The same things were measured in two ways. Each way mixes the same 9 hidden numbers, adds some noise and spreads widely along 5 directions of its own, which tell nothing about the thing.
In the rows, 128 means zero.
Some things both ways: the first way, then the second way.
[118 134 131 132 154 130 116 117 100 139  96 128 119 137 129 133 137 130
 129 117 141]
[101 103 113 143 103 151 182  88 102 116 177 129  34 148 114 170 127 149
 204 120 128]

[127 131 154 131 116 175 161 171  88 148 130 135 148  72 106 119 152 147
 154 156 108]
[136 106 143 100 110 150 118 132 175 152 148  97 122 133  94  85 112 181
  87 154  70]

[ 91 127 185 108 121 177 130 151  80 114 145 101 110  95 105  90 132 146
 158  95 106]
[121 136 173 114  98 114 201 134  73 142 139  78 103 128 100 123 116 169
 138 177 124]

[133 150 121 154 150 150 169 129  79 150 120 163 159  72 102 132 139 206
 141 145 121]
[113  83 124  88 125 141 137 143 168 146  92 141 143 148 114 109  97 149
  78 132 134]

[152  97 136 154 146 197 115 122 101 162 121 152 153 111 120 162 113 163
 117 152 143]
[126  96 100 156 182 178  86 110 180 134 164  93 148 102 144  91 126 112
 152 102  81]

[163 108 113  98 129 136 142 128 123 159 144 108 105 145 173 170 159 118
  83 162 134]
[120 136 105 162 144 175  40 108 192 128 174 124 160  80 181 100 134 116
 141 122  80]

[ 99 160 113 133 141  76 121  72  96 139  75 187 168 142  89 139 112 157
 116  84 123]
[ 87 146 129 134 152 160 118 130 162 110 160 130 133 130 202 125 105 114
 159 111 105]

[ 92 129 187 134 166 168 161 163 129 106 169 128  90 121 146 114 112 111
 131 159 141]
[134 148  87 115 121 139 163 140 116 142 119 109 155  85 154 102 147 124
  91 113  66]

[137 143 112 166 168 178  84 147 115 129 103 132 138 125 146 140 141 186
 148 146 158]
[ 97 125  98  74  81 129 147 110 134 122 132 170  92 132 114 144 110 147
 143 103 132]

[108 146 158 139  99 125 107 169 117 130 105 134 164  95  95  91 135 130
 172 106  97]
[136 145 152 108 125 129 136 136 161 137 141 120 173 128 155  93 117 163
 133 175 141]

[ 98 124 103 156 168 163 117 144 123  65 126 108 111 129 157 115 107 144
 123 123 168]
[106  80  74  59 103 119 169 115 138 130 105 189 101 139 129 149  73 125
 124 130 190]

[186 107 141  79 136 208 126 130 109 199 149 125 128  94 154 174 166 147
 117 171 109]
[108 152 146 132 132 143  96 135 121 126 142  82 153  88 114  96 128 136
 126  86  60]

[102 134 160 108  93 196 125 136  99 123 178 131 128  68 110 116 107 177
 148  99  78]
[108 105 167 158 113 166  90 119 122 142 116  76 157 116 143 122  78 154
 116 144  88]

[ 74 147 143 132 149  94 165  77  88  82 134 136 111 126 114 100  83 172
 134  53 136]
[130 127 132  82 124 108 157 139 132 127  98 127 184 119 177 101  73 138
  91 167 142]

[ 97 150 145 124 120  42 159 115 134 121  98 172 162 130  93 103 107  91
 134  94 107]
[ 89 155 139 132 166 119 177 153 122 103 102 151 158 140 194 128 142 103
 134  98 153]

[148 110 115 130 167 138 197  83  69 139 126 136 122 117 133 161 123 197
 134 120 154]
[ 74 117 164 122 155 114 177 134 117  79  83 128 117 125 155 125 133  89
  94 100 117]

[146 132 133  74 150 151 160 126 116 162 159 118  93 110 162 154 163 125
  97 163 116]
[140 141 115 118 137 155 105 144 157 146 122  93 203  76 176  82 122 127
  99 162  94]

[159 118 127 121 135 108 157 121 137 145 128 135 142 110 141 137 116 146
 157 115 123]
[125 130 153  72 135  97 125 131 155  94  66 136 210  88 147  71 122 121
  75 134 131]

[128 126  79 148 139 126  81 127 126  85  94 119 158 126 132 113 110 166
 128  87 149]
[112 128 121 118 112 103  85 109 152 123 167 171 129 135 144 129  52 150
 129 122 155]

[147 129  91 148 180  75 122 101 134 146 104 177 151 173 123 159 124 187
  89 135 149]
[116 163 139  80  70 102 134 139 105 167 131 114 129 108  38 104 137 172
  97  99  87]

[ 66 142 155 129 145 110 157 111 117  87 134 143 111 147 128 120  95 102
 110 105 142]
[114 121  87 129 149 162 128 119 169 135 148 123 150 108 204 107 111 103
 131 136  91]

[138 101 104 159 173 206 123 159  89 101 143  77  90 108 158 126 141 207
 138 141 168]
[140  47  93 100  76 145  96  70 169 141 144 147  82 104  76 129  83 156
 120 198 151]

[100 127 126  96 163  98  89 141 132 128  90 147 128 140 100 104 130 112
 143 106 105]
[ 82 139 154 128  69 119 197 110  34 110 152 110  24 117  68 182 135 146
 184 129 141]

[134 106  74 153 146  53 143  80 153 101 127 146 130 163 149 143  69 151
 102  87 149]
[143  90  98 139 149 148  38  92 206 118 116 145 213  81 189  86  94 115
 105 146 128]

[110  89 126  78 105 108 170 144 147  91 162  95  94 145 159 126 120  46
  80 124 120]
[113  78 144 134 137 137 196 117 105 152 116  97  99 145  92 129 130 133
 150 164 166]

[179 127  56 129 166 156  82 130 132 154  88 140 154 136 158 174 153 192
 130 156 146]
[120 181 175  95  86 104 162 142  97 130 140  90 136 120 107  98 123 183
 104 129  64]

Other things, the second way, with their names:
q692: [ 90 147 154  87  85 100 211 139  60 105  89 135  95 127 102 151 136 141
 123 116 145]
q210: [130 122 153 150 146 140  91 108 174 116 158 111 157 117 165  94 109 148
 131 157 113]
q703: [147  81 113  77  78 147 163  91 136 140 100 107 129  81 104 108 137 147
 127 212 137]
q279: [122 107 117 108  94 107 137  98 102 105 145 140  84 117  80 133  93 161
 132  95 114]
q709: [148  61 105 144 135 152 144 103 139 135 145 119 109 139 120 126  93 163
 146 154 142]
q543: [ 89 152 168 126  89 149 199 152  62 142 144  87  71 162  82 155 131 185
 169 103 100]
q809: [127  83 104  80 145 120 218 104 144 111 101 140 119 124 129 106 157 113
 150 154 170]
q585: [127 136 137  37  72 123 145 124 136 111  89 121 150  77 105  92 136 154
  96 156 104]
q368: [ 99  76  97 116  78 155 155 107 110 119 130 160  38 126  90 184 118 140
 151 146 170]
q663: [161  83  44  76 101 148  86  86 152 140 120 133 159  31  83  94 134 119
 137 144 141]
q275: [129 176 147 181 146 141 148 131 123 116 169  75 135  94 164  92 184 134
 121 115  30]
q312: [119 121  95  73 113 128 135 100 152  94 112 159 151  87 160 112 123 117
 149 130 148]
q669: [150 120 124 100  89  64 198 102  58 120 124 127 117 122  90 125  83 173
 120 127 139]
q536: [143 119 148 111 107 127 159 138 107 140 148  82 112 134  84 105  99 193
 107 134  78]
q419: [119 140 112 153 170 122 140 148 141 131 150 137 163 150 182 112 100 131
 118  78 109]
q680: [100 150 102 105  84 128 121 125  94 131 145 116 103  89 107 130 100 135
 100  69  42]
q35: [104 130 141 210 152 135 150  99  98  75 159 104  85 114 177 142 139 115
 138  91  66]
q297: [120 144 123 135 146 102 202 116  85 127 146 120 140 152 148 125 118 143
 186  88 140]
q504: [134 130 120  91 125  99 144 140 158 117 108 143 149  96 146  83 129 121
  35 154  98]
q273: [118 158 142 109 105 104 192 123 102 110 119 155 136 133 138 133 158 153
 165 137 181]
q938: [147  81 126  75 120 141 178 107 154 150 129  92 133 118 101  85 124 153
 139 194 130]
q624: [117 140 152 138 139 163  96 123 153 124 168  88 157 107 168 104 102 146
 166 143 100]
q564: [101 108 125 106 133  91 105 105 139  94 160 160  75 116  67 119 108 129
 122  73 134]
q958: [ 94 155 109 124 149 109 189 132 110 113 115 153 142 120 182 128 146  89
 135  91 138]
q142: [108 105  98 106 129  82 186 110  93 136 130 149  92 129  81 132 111 116
 126  88 153]
q766: [ 88 108 157 128 145 148 103 130 137  96 127 120 131 124 157 134  70 126
 150 129 151]
q611: [124  95 154 138  43 120 155  91  78 153 139 104  54 133  43 149 104 195
 102 166  98]
q101: [122 142 157 187 119 132 120 113 129 105 168 136  97 136 126 137 151 166
 138 125 117]
q878: [ 94  95  90 126 135 159  95 125 134 121  95 157 137  87 124 148 129  92
 148 103 185]
q314: [113  99 108 155 158 156 131 105 156 103 196 142  73 160 130 141 114 148
 201  89 136]
q311: [106  81 114 144 157 170 116  92 177  96 125 144 140 126 200 130 104 111
 170 143 155]
q363: [119 207 167 151  85  99 115 163  52 117 164 122 149 108 169 151  60 177
 128 141 136]
q420: [102  82  79  58  82 158 117  97 154 159 118 147 107 106  79 132 102 129
 149 132 145]
q102: [133 122  98 104 143 156 125 120 171 124 129 115 162  93 137  84 160 127
 130 106  82]
q705: [107  83 110 106 101 150 197 116  99 183 107  98 106 144  85 136 114 148
 138 131 121]
q702: [ 82 143 144 119 133 103 209 129  86  76 110 147  99 161 155 147 116 131
 135  51 108]
q782: [103 123 101  99 132 142  72 104 176 122 177 138 132  96 160 111  67 113
 156 123 118]
q227: [125 164 140  89 143 101  89 132 176  88  99 144 235  87 213  67  95 122
  75 115  98]
q402: [126 133 106  65  98  91 111 121 128 147 154 138 121  93  52  97  95 146
 107 109 122]
q544: [ 97 137 188  74 130 131 183 159 108  99 103  98 136 144 113 113 119 160
 154 118 138]
q20: [129  72 130 179 174 166 111 103 150  80 117 128 146  95 172 132 137 105
 175 170 201]
q983: [ 94 164 124  92 125  93 162 123  94  75 150 135  99 105 140 122 101 122
 130  54  77]
q954: [126  88  68  33  93 115 110 110 167 152 128 178 130 122  87 112  57 150
 112 115 152]
q804: [151  97 121 132 115 142 107  89 157 133 108 107 172  81 117  87 150 140
 108 160 104]
q74: [109 149 134 144 138 124 165 143 100 120 129 116 126 121 119 121 161 131
 135  80 109]
q84: [146 140 128 108 143 104 121 117 163 147 160 116 181 115 153  69  92 144
 117 151 111]
q399: [ 88  76 153 134 111 151 159  91 127 142 110 105  93 143  87 133 135 138
 146 136 122]
q472: [117  97 169 161 130 136 204 112 102 139 164  89  58 175  75 134 145 177
 169 140 121]
q832: [122 105 119 105 173 104 140 125 166  50  97 173 166 121 221 106  82 103
  93 120 151]
q695: [105 113 121 132 120 115 157 115 102  99 136 143  86 124 126 146 105 129
 132 108 134]
q62: [102 140 111 112 145 121  26 117 195  96 168 173 138  73 138 102 107  95
 116 108 135]
q422: [121 134 129 129  85 145 118 125  91 153 174  80  95 113  73 128  93 184
 136 100  57]
q936: [127 119  73 118  95 140 113  86 167 124 160 162 115 129 138 119 119 158
 125  74  58]
q327: [126 163 139  95 155  93  67 138 194  98 124 171 222  93 183  70 107 118
  97 130 156]
q10: [123 108  83  97 123 127 198 106 131 116 155 152 100 172 160 135  88 162
 164  85 109]
q446: [141  93 162 128 137 167 173 116 165 110 125  93 116 120 108  97 198 155
 155 188 131]
q116: [150 190 140  82  78  97 116 153 122 116 103 147 211  74 179  98 110 164
  82 187 147]
q946: [ 96 164 178 145 127  95 144 131 114  96 135 130 113 106 141 122 146 117
 101 142 123]
q97: [138  60 122  77 116 142 166  86 182 172  97 118 161 145 121  87 107 151
 127 197 151]
q594: [ 82 127 139 136 154 127 151 105 126  91 134 113  94  88 130 116 169  76
 143 102 103]
q219: [105 101 116  98 111 143 138 112 147 126 135 141 101 131 117 129 111 139
 133 123 125]
q906: [161 105 137 128 112 133 137 127 116 106 122 111 152 122 143 117  82 191
 117 157 128]
q581: [138 195 175 159 122 104 114 150 115 142 135  81 205 101 153  73 135 166
  65 117  41]
q224: [125 132 127 132 143 159  72 113 188 111 147 117 167  74 165  87 146 116
 133 150 101]
q344: [129 131 112 134  75 114  95  87 125 131 159 137 106  94 104 122 108 156
  97 117  72]
q563: [ 88 136 164 154 159 115 202 131  87  76 110 118 113 134 174 139 146 105
 142 109 133]
q256: [120 146 118 107 144 102 151 156 133 138 130 134 158 127 158 101  97 126
  84 119 117]
q645: [119 144  79  97  77 155 110 132 103 135 142 139 126  93 128 148  95 156
 151  96 113]
q360: [128  91 137 119 147 153 143 119 180 157 125 101 155 127 143  87 126 129
 120 194 131]
q254: [120 138 150 116 114 103 107 136 127 107  93 140 179 115 142 105  93 151
  70 105 111]
q615: [126 149 122 112 121 135 149 147 101 119 125  99 138  96 107 108 148 149
 125  83  80]
q740: [165 143  93  26  62  75 139 120 120 132 119 152 160  79  73  85 106 179
  90 139 129]
q456: [130 133  97  89 126 126  86 101 159 103 136 141 175  59 165  95 102 108
 142 139 133]
q473: [ 94 144 112 177 112 151 134 119 100  90 142 151  88 124 162 170 142 135
 145  63  95]
q99: [115 100  99 127 131 191 103 127 161  94 145 115  95  91 136 124 138 131
 133 107  71]
q91: [137 182 141 117 106 112 144 149  92 116 145 100 157 101 140 104 116 172
 111 106  69]
q367: [127 105 138 152 129 111 215 120  97 155 118 100 107 146 107 119 149 142
 101 143 112]
q528: [108 110 114  65 101 107 162 134 115 153 118 143 114 141  83 128  81 151
 119 120 157]
q704: [108 131  75 146 133 133 144  73 157  99 138 169 120  89 186 125 188  82
 154 106 113]
q257: [123 151 130 146 126 104 186 151  77 134 154 135 120 173 143 147  89 177
 147  92 142]
q261: [119 162 161 109  88 105 209 131  60 115 124 109 120 131 120 139 129 175
 160 137 136]
q395: [108 111 137 180 130 126 177 110  85  91 141 136  70 149 129 164 138 145
 158  96 139]
q924: [111 110 107 144 144 127  97  97 148  91 124 166 152  96 179 135 109 100
 154 127 179]
q827: [ 62 108 128 134 184 164 159 118 165  88 121 137 107 123 200 133 152  58
 165 120 140]
q76: [117 191 160 179 158 135 141 144 123 115 170  78 156 110 184  91 164 133
 131 101  38]
q821: [112 160  88 134 146 129 117 100 155 124 205 147 137 114 209 118  99 110
 189 112 118]
q240: [100  80 160  78 119 148 238 119 134 124 105  91  79 153 126 119 133 138
 137 194 126]
q877: [149 154 111 100  97 134 120 134 129 142 144 112 165  84 124  96 128 164
 125 143  99]
q88: [104 135 163 154 132 114 208 134  75 132 133  94  96 158 111 134 136 151
 137 114 114]
q2: [180 151  99 155 123  91 111 143 122 158 159 131 184 118 144  91  83 184
  60 121  95]
q272: [120 122 140 123 126 113 116 103 142 101 141 130 124  95 124 104 128 128
 120 135 124]
q856: [110  97 149 197 157 173 157 115  83  71 111  78 112 107 163 147 143 125
 163  99  94]
q98: [130 107 137  76 105 143 142 118 162 137 111 119 154 119 115  94 128 162
 131 168 133]
q241: [119 153 127 149 126 159  91 139 133 104 166  98 112  86 114 110 147 150
 114  76  37]
q505: [125 131 144 122 104 103 152 124 112 144 158 118 114 161 116 119  68 185
 111 118  95]
q819: [109 133 137  95 131 134 117 132 146 133 154 119 153 148 147 107  54 162
 149 100 110]
q751: [130 186 142 124 136 126 134 156 115 113 138 105 192 109 175  96 124 155
 138  98  90]
q991: [103 119 161 110 108 123 204 128  81 117  96 102 108 132  90 131 149 146
 142 124 135]
q792: [ 84 133 151 168 165 152 111 154 111 126 125 115 146 108 148 142 129  99
 156 119 177]
q842: [ 88 168 165 182 130 170 157 140  53  87 126  69 127 102 156 153 160 137
 190  68  79]
q992: [117 140 121 166 125 181 115 137 120  75 160 128 109 103 189 157 128 149
 177 127 124]
q837: [ 93 155 112 129 137 117 126 129 118 102 119 157 166 109 205 136  94 101
 133  88 140]
q117: [145 118 103  94  75 120 177 128 105 152 148 133  84 136  65 132 123 191
 124 138 126]
q574: [121 117 148  80  98 132 153 126 145 128 111 125 138 127 125 110 109 162
 120 173 140]
q724: [116 165 138 156 158 129 175 145  92  96 138  91 141  93 180 112 153 109
 133 109  85]
q616: [123 142 129 130 133 128 188 122 113  98 176 107  80 130 137 119 143 150
 151 110  76]
q310: [123 102 125  76 107 115 186 145 102 146  69 128 143 116  81 119 130 140
 107 144 172]
q109: [ 84 127  95 163 122 171  85 104 140 162 145 136 134  90 164 147 125  85
 160 132 141]
q969: [139 136 121 121 162 128  95 131 182 111 148 135 189 118 188  83  93 142
 121 121 112]
q213: [106  73 106 122 106 157 180  87 114 132 160 108  43 134  94 149 114 139
 169 140 115]
q872: [128  60 129 146 116 155 140 111 113 128 155  94  61 144  67 140  85 180
 134 128 110]
q570: [134 101 151 138 146 158 103 132 179 131 158  93 131 131 121  90 108 165
 111 152  89]
q328: [ 69 133 106 147 128 185  96 131 127 141 150 148 124 128 154 171 115 116
 215  87 171]
q761: [108  38  78 102 119 178 111  92 181 161 150 130  73 139  95 130  70 132
 129 137 109]
q351: [135  72 131 123 120 131 168 105 117 123  96 120 128 123 105 128 124 144
 146 166 185]
q247: [117  94 124  58  86 128  55 116 186 142 146 155 113 103  59 104  74 159
 104 149 148]
q118: [142 132  96  69 121 136  97 133 194 152 121 148 201 114 131  71 122 155
 109 109 109]
q555: [ 93 140 116 133 145 124 208 129  97  96 101 133 115 119 169 135 165  94
 125  91 108]
q7: [104 174 138 105  77 105  94 121 127 137 182 136 101 116  91 115 100 170
 110  89  60]
q566: [100 131 121  99 172 127 129 143 164  81 107 162 185 127 223 111  81 100
 132 105 159]
q888: [100  69 103  61 109 116 178  94 155  81 112 196  60 142  96 144 128 127
 149 127 194]
q55: [138  89 133 122 126 167 169 131 135 113 100  88 127  90 152 112 142 130
 104 206 117]
q236: [105 135 135  75  98 114 145 122 143 141 158 135  90 122  75 106 124 152
 125 136 116]

Some of these things the first way, each followed by its name:
[139 142  74  86 145 149 115 172 149 136  78 149 165  98 142 150 165  84
 154 175 108] | q240
[143 139 138 152 130 185 120 115  76 156 117 129 140  86 127 136 130 196
 166 111 129] | q311
[115 106 149 145 121 166 105 170 134 120 134 132 140 117 122 120 104 132
 164 125 116] | q991
[111 120 148  69  87 109 162 133 128 104 157  74  85 119 167 107 138  36
  87 104 114] | q257
[104  92 167 154 125 160 161 115  76  98 148 101 101 136 130 121  91 159
 148  84 157] | q563
[120 104 148 167 148 139 120 150 110 156 108 175 154 117  79 127 106 147
 154 138 114] | q241
[ 77 110 184 169  99 151 159 131  99  71 159 112 126 123 121  97  72 120
 120  81 151] | q419
[128 111 174  93  88 127 182 144  89 153 137 101 117 105 123 116 158  79
 125 127 108] | q472
[120  86 151 132 111 223  87 190 145  96 167  73  94 120 172 125 111 110
 146 132 134] | q91
[ 83 136 203 158  86 192 155 151  97  73 183  91 112 104 143 101  96 151
 159  95 142] | q97
[127  91 157 161 124 178 108 182 138 125 137 126 143 123 125 124 107 123
 144 148 136] | q74
[168  96 102 128 160 156 145  75  87 190 129 145 103 112 140 180 116 187
 132 126 125] | q856
[126 146 198  94 116 142 159 127  97 139 131 111 135  85 126 101 143 113
 145 104 118] | q84
[138  50 140 142 121 156 138 164 127  93 130  84 129 134 138 109 100  93
 132 115 156] | q564
[ 99 170 166 145 150 146  51 139 126 127  61 165 190 112  98  92 119 131
 170  98 132] | q821
[167  68 116 118 169 171 153 114 105 133 134 100 103 169 177 178 128 146
 105 153 181] | q594
[134  93 116 134 161 141 131 122 117 137 152 128  98 144 138 146 117 160
  89 136 137] | q878
[163 113  75 127 167 149 118 124 105 119 153  56  53 151 203 152 164 215
 109 124 166] | q116
[158 114 134 124 125 207 133 133 113 133 133  92 122  99 180 152 132 132
 153 137 151] | q702
[118 140 161 128 148 191 155 170  79 121 161 101 106  69 124  95 152 204
 167 129 117] | q611
[111 140 155 169 156 171  78 186 135 135 107 162 162  99  95 107 111 180
 217 131 110] | q585
[181 130  92 114 131 167  94 155 168 142 113 125 167  87 173 148 133 140
 171 143 120] | q227
[141  80 100  97  88 146 125 104 111 134 137  96 103 153 159 171 122 106
 100 102 121] | q544
[112 173 150 140 178 155  88 141 121 160  95 194 171  94  92 118 133 174
 157 142 106] | q420
[136 137 136 118 168 162 152  97  89 127 139 107  99 115 164 138 141 161
 104 125 161] | q954
[112 112 115  93 100 107 157 134 127  95 156  85  84 148 170 133 132  89
 105 109 125] | q574
[147 133 142  83 127 208 111 159 138 131 156  88 111  88 180 130 153 117
 133 148 124] | q837
[141 135 134  60 151 140 146  97 103 182 137 136 101 106 143 154 163 119
  92 140 100] | q422
[ 93 152 133 147 166 102 138 127 117 103  90 178 175 105  84  94 104 148
 142 109 131] | q256
[124 116 162 107 136 146 143 139 113 139 165  93  71 135 162 131 146 118
 108 133 133] | q877
[145 138 160  70 135 143 189 114  81 178 116 134 125 104 133 153 178 104
 127 155 117] | q827
[155 102 112 135 121 221 112 122  93 121 138  82 114 102 177 153 129 165
 134 121 158] | q566
[132 108 105 194 160 136 101 171 126 108  68 134 166 124 116 113 112 149
 183 127 162] | q888
[ 95  94  91 153 152 174  81 219 158  63 128  99 109 130 144 105 116 109
 137 153 138] | q368
[146 114 119 146 146 177  67  97 104 198 115 172 136 132 114 174 109 202
 142 120 106] | q842
[103  80 170 109 163  97 139 142 177 106 168 113  64 169 163 114  85  49
  98 126 135] | q663
[162 124  68 105 129  66 117 114 168 148  77 152 169 123 144 146 127  75
 116 124 119] | q969
[150 124 155  89 114 221  91 180 120 152 148  67  97  91 177 128 175 123
 161 146 115] | q261
[113 125 108 121 152 170  74 188 167 113  89 151 161 105 127 120 122  79
 152 158 116] | q213
[127 110 169 135 168 155 136 122  92 129 127 120 123 124 117 108 121 170
 126 112 154] | q402
[123 124 186 135 131  96 180 137 126 140 161 138 114 114 123 110 109 132
 150 116 113] | q804
[109 152 163 118 153  46 205 113 113 121 135 137 118  91 112  76 123 115
 113 100 118] | q2
[120 116 138 175 168 128  95 129 131 155  97 193 162 130  89 133  89 161
 152 128 124] | q615
[116 106 105 124 111 149  75 214 189  92 106 140 182 111 123 108 108  63
 148 147 103] | q88
[127 158 154 109 153 115 140 129 108 172  91 166 156  86  99 116 147 123
 161 132 102] | q938
[145 109  60 171 191 138  86 144 149 115 105 161 154 135 130 145 107 195
 121 151 150] | q310
[147  94  90 122 154 174 110 159 138 108 117  98 120 114 162 132 128 120
 132 142 146] | q695
[122  87 189 153 118 193 140 168  92 105 155  79 111 110 130  97 113 152
 171 106 145] | q272
[127  77 105 180 116  72 136 152 131 127 101 140 136 176 113 139 103 117
 137 122 139] | q446
[120 163 160 170 137 126 117 163 155 135 102 164 168 104 131 118 117 115
 176 145 131] | q936
[147 122  93 107 126 134 109 151 142 143 115 121 129  71 138 119 133 112
 161 124  92] | q906
[137  90 140 143  85 143 106 188 152  94 131  86 154 121 142  98 108 104
 156 104 130] | q327
[ 92  84 139 155 126 166 112 196 145 114 128 146 129 118 108 122  94  74
 154 154 108] | q99
[117 104 133 110 155 176 160 181 107 126 151 111  86  88 137 120 145 120
 153 162 110] | q55
[161 156  86 102 120 172  57 119 134 174  70 166 200  75 125 149 144 143
 142 128  98] | q819
[153 148  74 107 142 131 105 133 139 131  88 141 172  90 142 132 145 134
 132 134 121] | q505
[176 109 115 105 126 162 158 131 122 145 171  92 105 125 187 165 153 169
 105 153 144] | q581
[178 108  56 147 201 172  62 148 151 160  65 166 172 124 138 167 132 171
 141 175 147] | q724
[ 98 117 191 156 134 177 144 174 113  86 173  90 101 109 139  86 105 152
 166 114 144] | q344
[103 155 181 139 148 143 108 181 149 122 101 161 177  95 104  88 119 103
 177 139 120] | q958
[124  84  74 102 122 113 106 146 141 127 125  95  73 155 161 147 132  69
  98 127 116] | q992
